The first 7 rows are patterns. Each new row is the sum of 2 different patterns, raised or lowered, with some noise. Before adding, each is slid sideways (what falls off one end comes back at the other) and multiplied by a number that may be negative. Names go in the order of the patterns.
Some rows, each with the names of its patterns after it:
[  0  13 -10  -3  -1  -6   6   5  -5  11   1   3   1  -3  -1   0 -13   2
   8   0  -3  24   6  25   4  -1  15   3  -9   8  16]	B
[  2   0   9   0   2   0  -7 -15 -11   2  -1  20  14  13   4  -4 -17 -12
  13 -17  -1  -1  -3  -9  -5   7   0 -11  -5   6   8]	X
[-18   2  10   3   3   0  17   2 -18 -10   3  -2  12  -4   5   8  -4   0
 -11   0 -12 -10   9   3   0   1  -7   7   7 -15   4]	E
[ -2   2   8 -11   0   8  -1  -1  -1  17  -2  21 -11  22  25   6   1  -3
   7  -4   5   4  -3   2 -11  -8   5   2   8   1  -4]	G
[  9 -15  -5   5   3   6 -22   8   0  13   1 -17  -8  -1   1  -1  21   0
  -7  -1  -4   0   0 -18   4  -1  -1  -3  -3  -5   4]	Y
[ -4  -8   9   2   4   2   0   3   5  -6   6  -9  19   0  -2  23   2  -6
   5   2   1 -25   4   1   0  -4   7  18   7  -9   2]	A
[ -7  18  -3   1 -25   2   3  21  13  11 -11  -1 -12  25  -4  -6 -10 -17
   7  -9   1  -2  -6   7  -5 -25   5   2 -10  -5   0]	U

New rows. What belongs after each?
[ -8 -14   2   1  16  -5  22 -13  24   6  16  25  12 -16   7   5  20   7
 -12 -12 -14   1   0   6  -6   4   7  -1 -18   2   2]	B U
[ 18   1  18  15  -6  30 -12   9  27  18  -3   6  -5 -12   0  -6  -1   3
 -19   0   1   1   5  -6  -8  -6 -12   5  -7  -3   1]	B G
[ -2  -6  -3   4  11 -25  -2  22  15   7 -15   2   7  12  -1  -9  -4  10
   5  12  31  -3  -6   2  -1   8  -1 -19  18  -1  15]	E Y
[ 23 -18 -25  -8  -3   1 -19   2  11   5  -1   1  -3   9  -6  -8  -3  -2
  11   2   8   3   1  -3  -6   0   6  -4 -18  13 -18]	E G
[  8 -16  17  -3  14   7 -15  -5 -10   2 -11   6   8  -1   0  -1  -6   7
  -5  -9   4 -17   0   8   1   7   7   4  -2 -12  -6]	E Y
[  0  -1  22  21  -2   6  -3   2  -4   0   6   7   8  28  15   5   6 -16
  -9  -7  -9  10  27  16 -10  39  10  24  10  13  20]	B X
[ 21   7  16  -4  16 -10 -10  33  -8  -4   5   2  -4 -24  10   2  -7  -6
  13  24   9  -6  10  -2  -4  10  -3  -5  -5   4   5]	X A
[-14  -1 -12  -6 -17 -35  10 -14 -18 -22 -10  -3  12 -12  -9 -31 -22  -6
  15   3   4 -18  -9  -7  10 -12 -13 -16 -24   1 -18]	Y U
[ 13  -7  -1   6  16  -1  -2   0   8  -3 -14   7   8  -5   7  11 -24  -4
 -21  -2   3 -12  -4  15  -9  -2 -13  -7  12 -15   2]	B A
[  3   3  -3  -4  -8 -16 -16  -4  -9  -7 -13  -8 -12  -9 -15  -6 -28  -2
 -19 -18  -9  -8   2 -12  -2  -9 -14 -15 -15   2  -2]	X G
[ 26   0 -10   5  19  15   8  15   0  -6   3  10  20  37  20  21   7   6
  -2   1  21 -11  19  11   0   3   6  18  -3   2 -12]	X G
[  5   3   9   5  -1   4 -10   2   3   2  -1   1  25  14  31 -11  23   7
  -5  -9  -4  13  14  19  -5  15   5  -7  -2  13   8]	X G
[ -7  20  -9 -16 -30 -12 -15  -3  -8  11 -23   1   2  14  14 -11   4 -12
 -16  -8  -9   0  36   2   4   8  -4 -18  -8 -13 -14]	X U
[ -3   9 -15   0   9 -12 -28  -9 -12   9  20  13  17  -3  -7  -8 -21   9
 -17  -1   3   1  -7   9   4  -8 -10  -2 -19   1 -23]	B X
[  5  -9   0  14  16  10  27  -7  18  19   9   7   1   7   9   6  18 -11
   8   1 -17   8  12   7   6   3  27   6  10  -2   9]	G A
[-11  30  27   5   3  -4  25  -5   8  -3   0  19   1  -2   7   6  -6   5
   8   3   9  10  -4  18   7   4   4   5  20   7  17]	G Y
[ -8  -4   0  -2  -1   3  -2   6  21 -12  -9   5   9 -13 -21 -13  -2  15
 -10 -15   4  -6 -12   1   7  12   0   3   4  -3  -1]	B Y
[  4   8   7   1   6 -15   6  -6  27  -8   9 -19 -14   6  11  -5  14 -21
   4 -13  12  15  -6   4   4  14  10 -13   4  19 -11]	A U
[  8   3   0  -7   4   8 -17  -8  -6  -3  -6  -2  -3  10   2   3   7   0
 -23 -23 -36 -15  -5 -12   9  16 -18  -4  -1 -14  10]	B X
[-19 -28  -7 -28 -17   5 -10 -21 -10 -35 -11 -23 -23  -9 -15  -4  -6  -5
 -12 -24 -16 -32 -20 -28 -25 -21 -11 -23   9 -23 -36]	B E
[  0   4  -2 -16   9 -11  22  24  18  11   2   6  -4   2 -15   6   2  14
  -7   4  15   1  -5  -8   9   2  -1  11  15   6   7]	X E
[ 25   4  24 -27   4   7   6  23   1   6  11   5  11  -1   4  22  -1 -10
  14  13   2   6   7  10  23  26   1  13 -11 -15   0]	B U
[ 15  11  12  -6  31  10  30   1  28  29  22  21  -5  14  13  20  22 -10
  21   3  17  17  -2  13  13  10   9  34  19  -5  12]	G Y
[ -4   7  -7   8   1   8   9   1  -3 -11  15   6  -5  -5  -1  19  -1 -13
 -11   2   2   8   6  -4   1 -21  20   6   2   5   6]	Y A
[-10 -25 -14 -15 -26 -18 -28 -30  -2  -3 -29 -17 -17  -5  -2 -49  -3 -29
   0  -5 -28 -20 -15   3 -13 -12 -24 -18 -18  -8 -18]	E Y
[ 18   6  -1   3  -2  25   7   1 -16   3  22 -12   0 -21   0 -16 -11   8
  12   0 -11   3   9   9   8   5  12   1   5   4 -16]	B Y
[14  5 14 10  8 21 22 38 14 25 16 22 11 -3 -3 14 17 20 42 22 27 18 12  1
  3 24  6 11 23 -1  9]	X A
[ 14 -14 -11   2  10  11   1  26  16  22   4 -23 -12  16  -5   5  26   4
  -9   2   7   6  -3 -17  15  11   6   2  10   2  12]	X Y
[  1   1  -9 -15   2   2 -16   9  -3   1   6  10   7  -4 -13 -18  -8 -14
 -10  23  19  32 -10  12  13   2  -8  13  19  -7  11]	B X
[-16 -22 -24  16 -16 -11 -23 -16  12   1 -19  -8 -22 -29  -3  -2  -6  -6
   2 -10  -5 -21  -6 -11   2  -9  -1  -9 -21   4 -14]	E Y
[21  4  5  5 10 16 -4  5 20  4 15 -5 25  9 12 -3 33 28 13  8 21 13  4 12
 14  1 -1 -7  8 12 14]	G A
[ -6   5 -14   4 -21  19  11   9 -12   8   9  24 -11  -3 -10 -19  13  -4
   6   0  -4   7   2 -22  11  -6  11  -2  -2  19  16]	A U
[10 11 20 15 30 27  4 13 24 28 16  2 32 19 31 19 18 12 33 12 35 55 24 13
 16 21 16 23  7 21 19]	G Y
[  0   3  -9  10 -24   0  14   0   0  -2  28  -2   7 -20  22  22  14  -3
  -1  12  -9   3  -5  -4  -9 -20  -3   6  -1   8  -5]	E G
[ -7 -16   8  10   0  -5   7  -2   5   0  -2  22   7  12   0  -9   1   3
   6 -11  -4  25   9  -5   5  -4   7 -14  -1 -10  12]	E G
[ 23  -2   3   5  -4  11  17   1  -7  44  15  23   5  -2  40  -1  -5  -1
  19  22  25  -4  -1   5 -23  11  17   1  20   5   8]	B Y
[ -1  -2  13  -1   2   1  12   2  -2  -1  -4  -5   0 -20  -4  -4   4  -8
   6 -15 -13  14  -3   7   2   1 -12  -5   3   5  -4]	B Y
[ -4   2   4 -16 -21  -1  18  -3  -8 -13   1  -6  -1   0   3 -31   9   4
  10  13  -8   9   1  -6   6 -16  17  17  -9  15   6]	A U
[47 35 19 26 14 15 16 29 18 22 10  4  8 14 20 23 12 19 14 19 21  5 14 21
  6 15 19 27 12 46  9]	B G
[-10 -53 -22 -13 -17 -12 -31  -3 -28  -7 -30 -14  -1  -1 -28 -29 -10 -25
 -21 -17 -42 -21 -35 -13 -23 -25 -35 -35 -37 -18 -22]	G U
[ -6  -3  -2  -5 -17   2   9 -13   3 -13   4 -16  -9 -17 -19   7  13   1
  -9  -4 -33  -2  -5 -10   1  -5   2   9   0   2 -12]	E Y
[ 16  -6  -1  14   3  -8  -3  22  -2   2  -7  -2   0 -23   5 -17   8 -12
 -24  -4  -1   0  -7   3 -13  -3   8  -2  10  24   0]	B G
[  7   0   2 -13   6   1 -10  -7  12  -3   5  -4  -4  -2 -11 -10 -19  -5
   3   3  -9  -3  -9   8   0 -11   0 -17  -5 -14   2]	X E
[ 24 -23 -18   2   0   6 -12   7 -11  -8  13   5  13  12  -6   6   0 -10
   9  -8   3   3  16   6  -6  17   6 -10 -21   7 -20]	E G
[-14  14 -15  39 -17  14  13 -11   5 -12   6  -8  -3   8 -10 -21  -9  -8
  -6  -4   7  -7  11  -8   1 -16 -11   0  25   9   7]	G U
[ 6 -5 24  0 35  4  0 31  7 -8 11 16  5 -8 -1  2  3 -5 12 21  5  4  4  1
 -3  8  4  6 -5  5 11]	B A
[-22   8   9 -18  -7   5  -2  20 -18   8 -18  12   3   4   5   8  -6  -1
   8  20  -7  -5 -10 -12   6 -19   6  -1  -6   4  -5]	Y U
[-11  -8 -20 -25 -32 -16   1   5   4 -13  -2 -10 -12  -7  -2  -7 -17  -4
  -5   2 -27 -14  -8 -25 -17  -5 -14 -11  -4  20  -3]	X A
[  4  -1   6  -4 -11   8 -20  13  -4  -4  20   0  -7  14  -2  -8 -23   5
 -22  -7 -26   0  13 -10 -12   7 -12 -23   5 -12  11]	B A
[ -8 -19  -7  -5   3 -21 -29 -19 -15  -6 -19  -4  -2 -22  -2 -17 -21 -15
 -28 -10 -28 -16  -3  -9 -19  -8 -16 -21 -21 -16  -8]	E Y
[-12 -17  -4  12   2  -2   3 -23 -15 -15  -7   0   5   1  -7   3   4 -17
  -1   4 -18  -9   1  -1  -2  -9   9  -7  -4 -10   0]	X A
[-17 -11 -17  -6 -37 -31  -9 -10 -25 -11   1 -13  -4 -15 -16 -40  -4  -9
   6   0  -3 -20 -10 -28  12 -25  -3 -21 -31  11 -19]	A U
[ -1  -2   0  -2 -19   8   1  -9   0   1 -24   6 -29  -5  -2 -13  -4   9
 -12 -23   9 -11   2  -3  -7  19 -15  -7  -8 -13  10]	B Y
[-30  16 -15 -14  -6   0   4   0 -39  -8 -16   5  -7 -13 -29 -23 -22   1
  -6  -7 -32 -16  11  -3   3   2  -2 -19  -5  -4 -18]	A U
[ -5   6   2  26   1   1 -12 -12 -17   2   5  10   2  17  17  12  11 -16
  -2  11 -11   5  -3   5  12  -5   6   9  -4  -2  12]	X U
[-28   2  26   7   5   2  27 -17   4  11   9   3 -10  -1  31   0  10  13
   0   6   6   0  -4  17   5   5  -4   7   9  -2   7]	Y A
[ -2   6  11   4  11   8  22   3  13   8   5  -6 -10   0   6   4   8  13
   3  14  10   4   6 -10  -8   2  -2  16   2  15  -2]	X A
[  1   0   2   3   7   7 -19  -4  -2  19  -8  -4 -18 -12  -5  18   6   6
 -19 -12  -7  -2   9  -5  18   6  -8  16  -7   3  19]	X U
[  5  -5   3   5 -11 -10   2  -6  -4  -5  -3  19 -16  -6 -15   3   3   3
   4  -6  -5 -25  11   2  15  -9  14  18  19  -7  -5]	G Y
[ 21  10  21  16  -3  23   7  27  31  -6   3  18  17  12  33  -2  10  11
  27  10  10 -18   6   2  20  10  20 -11  19  23   7]	Y U
[22 14 23 26 -2  2 15 21 24 12 35 26 32 16 -9  1 25  8 15 36 16  4 14 18
 18 10 -4 26 22 18 15]	X Y
[  7  -9  13  19  12   9  16  16   5  10  -4   4   7  25   6   8  -8  -2
   9  16   4  17 -10  -5   8  -1  19   4   5   6  16]	B U
[  1   7   9 -11  -9  15 -11  21 -13 -15  17   2  10   1  14   4   8   5
  -1  30  18  -1   3  -5  25   2   9  -6   0  31  13]	G Y
[-12  -4  10  -7   6  -3  -4  -4   0   2  -6  -5  15 -16  -1   0  -3  -4
  23 -15  18  21  25  -3  -4   6  -3  -1  -9  -8   7]	G A
[ -4 -11 -14 -17 -15   3  -9  -3  16 -10 -12 -17  -9 -16 -16 -13  -1  -7
  -7 -14  -2  -5 -16   3 -32  -9   6  -2   1 -23  15]	E Y
[  7   5  -8  -4  -5   3  12 -19  -9  14   0  17 -21   2  -3  10   1 -28
  -9  12   8  -2  21  -9  -3  -5  -9   2  -1  -9   3]	E Y
